The groups are shells around one centre, one inside the other: the same stretched ball of 4 dimensions in 8 sizes.
Some rows, each with its group after it:
[-0.64  4.03 -5.98 -5.56 -0.23 -1.27 -4.73 -0.84] : q_682
[ 0.43  1.25 -6.81 -1.52  0.91 -2.11 -3.31 -3.42] : q_97
[-3.13 -1.46 -5.48 -4.47  0.60 -0.73  0.10 -2.60] : q_692
[-2.13  2.74 -8.10 -4.57 -1.72 -1.65 -2.41  3.49] : q_692
[-5.13 -2.01 -5.74 -5.42 -1.97 -1.88  0.23  3.02] : q_913
[-1.23  4.99 -7.27 -5.84 -1.84 -1.75 -4.86  3.28] : q_323
[-3.96  2.99 -4.78 -8.57 -2.97 -1.92 -4.29  4.75] : q_682
[-2.03  4.86 -7.93 -6.39 -2.01 -1.11 -3.59  4.28] : q_913
[-1.78  1.45 -7.91 -3.54 -0.43 -1.21 -1.32  0.62] : q_364
[-0.80  0.44 -4.61 -3.00 -0.53 -3.40 -4.81 -1.65] : q_497
[-3.79 -1.74 -4.85 -4.55 -1.42 -2.59 -1.53  0.99] : q_124
[-3.58 -1.47 -4.48 -5.27 -0.21 -1.40 -0.97 -1.49] : q_124
[-3.82 -2.67 -4.77 -4.47  0.19 -1.26  0.26 -2.18] : q_692
[-0.74  4.21 -4.10 -6.48 -1.12 -2.47 -7.00 -0.15] : q_97
[-2.40  3.02 -3.86 -7.51 -1.74 -2.22 -5.59  1.30] : q_682
[-0.22  1.92 -6.09 -3.33  0.64 -1.64 -3.60 -2.96] : q_124
[-2.83 -1.02 -6.79 -3.63  0.35 -0.80  0.40 -1.44] : q_364
[-3.62  2.92 -5.73 -7.26 -3.51 -2.68 -4.43  6.12] : q_124
[ 0.42  2.13 -4.98 -3.36  0.89 -2.12 -5.01 -4.24] : q_913
[-3.98 -1.27 -4.44 -5.18 -2.08 -3.00 -2.41  2.16] : q_364
[-4.72  1.75 -6.39 -7.32 -3.52 -2.07 -2.36  6.78] : q_497
[ 0.23  2.37 -7.60 -2.38  0.79 -1.36 -2.90 -2.48] : q_913
[-3.02  2.00 -3.16 -7.59 -2.21 -2.77 -5.58  1.85] : q_497
[-1.80  3.71 -5.68 -5.80 -2.92 -3.33 -6.12  4.40] : q_323
[-0.18  3.24 -6.10 -4.28  0.18 -1.59 -4.50 -1.87] : q_323
[-4.86 -2.42 -6.23 -4.68 -1.33 -1.52  1.04  1.93] : q_97
[-2.42  3.81 -7.38 -5.60 -3.41 -2.89 -4.61  6.52] : q_97
[-4.45  1.03 -4.45 -7.97 -2.14 -1.56 -2.63  2.87] : q_682
[-1.06 -0.16 -6.09 -2.23 -0.01 -2.55 -2.67 -1.77] : q_364
[-2.84 -0.73 -2.81 -5.45 -1.11 -3.09 -4.18 -0.91] : q_497
[-2.01 -1.19 -3.85 -3.81  0.02 -2.61 -3.05 -2.88] : q_323
[-1.61  1.89 -5.52 -4.25 -2.13 -3.54 -5.18  2.44] : q_692

New rows. What belongs after each?
[-3.14 -0.97 -6.21 -4.34  0.11 -0.87  0.06 -1.21] : q_124
[-0.79 -0.30 -5.14 -2.99  1.64 -1.26 -2.11 -5.50] : q_497
[-3.49 -1.11 -6.99 -4.26  0.12 -0.43  1.11 -0.65] : q_913
[-0.08  4.48 -7.69 -4.10 -0.61 -1.60 -4.46  0.66] : q_682
[-3.15 -0.46 -6.95 -4.30 -0.14 -0.72  0.27 -0.23] : q_364
[-3.33  0.05 -4.45 -5.39 -2.32 -3.25 -3.74  2.56] : q_124
[-1.53  3.09 -5.32 -6.22 -0.33 -1.13 -4.06 -0.82] : q_682
[ 0.31  2.09 -5.14 -3.19  0.54 -2.39 -5.10 -3.49] : q_682
[-4.30 -0.88 -5.92 -5.03 -2.40 -2.55 -1.31  3.79] : q_682
[-2.28 -1.20 -6.12 -3.28  0.77 -1.06 -0.25 -2.85] : q_124
[ 0.16  4.30 -4.66 -4.94 -1.27 -3.29 -7.70  0.07] : q_97
[-2.02  0.77 -3.49 -5.77 -0.18 -2.00 -4.13 -2.35] : q_682
[-2.86  4.37 -4.99 -8.26 -2.93 -2.22 -5.74  4.58] : q_692
[-2.35 -1.12 -6.47 -2.81 -0.14 -1.89 -0.78 -0.96] : q_124
[-3.47 -0.66 -2.90 -5.93 -1.99 -3.41 -4.28  1.00] : q_913
[-2.86  2.78 -6.00 -5.89 -3.55 -3.42 -5.03  6.01] : q_497
[-2.23  0.74 -7.77 -3.34 -0.91 -1.71 -1.20  1.49] : q_692
[-0.22  1.50 -5.28 -3.59  1.12 -1.49 -3.65 -4.36] : q_682
[-3.51 -2.56 -4.77 -3.69 -0.84 -2.61 -1.08 -0.38] : q_692
[-3.56  2.39 -7.31 -6.62 -1.76 -0.71 -1.40  3.65] : q_497
[-4.26  2.42 -7.13 -7.28 -2.67 -1.12 -1.67  5.55] : q_913
[-2.37  0.05 -7.23 -3.94  0.67 -0.26  0.24 -1.80] : q_913
[-3.03 -1.29 -4.83 -4.80  0.47 -1.01 -0.71 -2.76] : q_364
[-3.82  0.26 -6.26 -5.16 -2.59 -2.59 -2.09  4.31] : q_364
[-1.83 -0.79 -5.81 -2.67 -0.42 -2.64 -2.24 -0.98] : q_323
[-3.20  0.99 -4.13 -6.94 -0.89 -1.45 -3.08 -0.12] : q_692
[-3.34  3.23 -6.13 -6.93 -3.55 -2.76 -4.55  6.38] : q_323
[-2.92  4.69 -6.03 -7.71 -3.75 -2.69 -5.71  6.76] : q_692
[-2.26 -1.03 -4.64 -3.28 -1.21 -3.50 -3.38 -0.02] : q_913
[-1.76 -0.89 -3.95 -4.12  0.93 -1.67 -2.47 -4.54] : q_682
[-4.59  0.97 -5.14 -7.43 -2.76 -2.01 -2.54  4.47] : q_124
[-3.30  2.80 -6.92 -6.95 -1.59 -0.65 -1.96  3.09] : q_497
[ 0.19  5.95 -6.18 -5.32 -1.98 -3.00 -7.71  2.50] : q_97
[-2.49 -0.85 -6.80 -3.05 -0.26 -1.69 -0.57 -0.43] : q_124
[-5.31 -0.84 -5.29 -6.96 -2.08 -1.39 -0.41  3.25] : q_497
[-3.81  0.96 -4.10 -6.60 -3.45 -3.68 -4.83  4.84] : q_913
[-2.15 -0.85 -4.79 -4.21  0.92 -1.15 -1.42 -3.89] : q_364
[-3.16  3.74 -6.76 -7.41 -2.31 -1.17 -3.23  4.45] : q_692
[-2.85  2.48 -4.11 -7.64 -1.42 -1.65 -4.42  0.96] : q_497
[-2.97  3.25 -4.44 -7.72 -2.81 -2.63 -5.58  3.91] : q_124
[-4.61 -0.93 -7.07 -5.22 -1.43 -0.98  0.90  2.73] : q_97
[-3.56  2.65 -5.90 -6.87 -3.44 -2.75 -4.22  6.01] : q_124
[-1.73  1.60 -7.79 -4.00  0.26 -0.46 -0.87 -0.71] : q_497
[-0.46  1.65 -8.00 -2.33  0.61 -1.18 -1.79 -1.77] : q_913
[-0.20  4.61 -7.78 -4.21 -0.85 -1.69 -4.54  1.23] : q_682
[-0.43  3.01 -5.56 -3.84 -1.71 -3.63 -6.35  1.37] : q_913
[-1.49  3.89 -7.61 -5.45 -0.79 -0.81 -2.98  1.45] : q_682
[-4.01  2.19 -4.53 -7.63 -3.82 -3.25 -5.01  6.05] : q_682
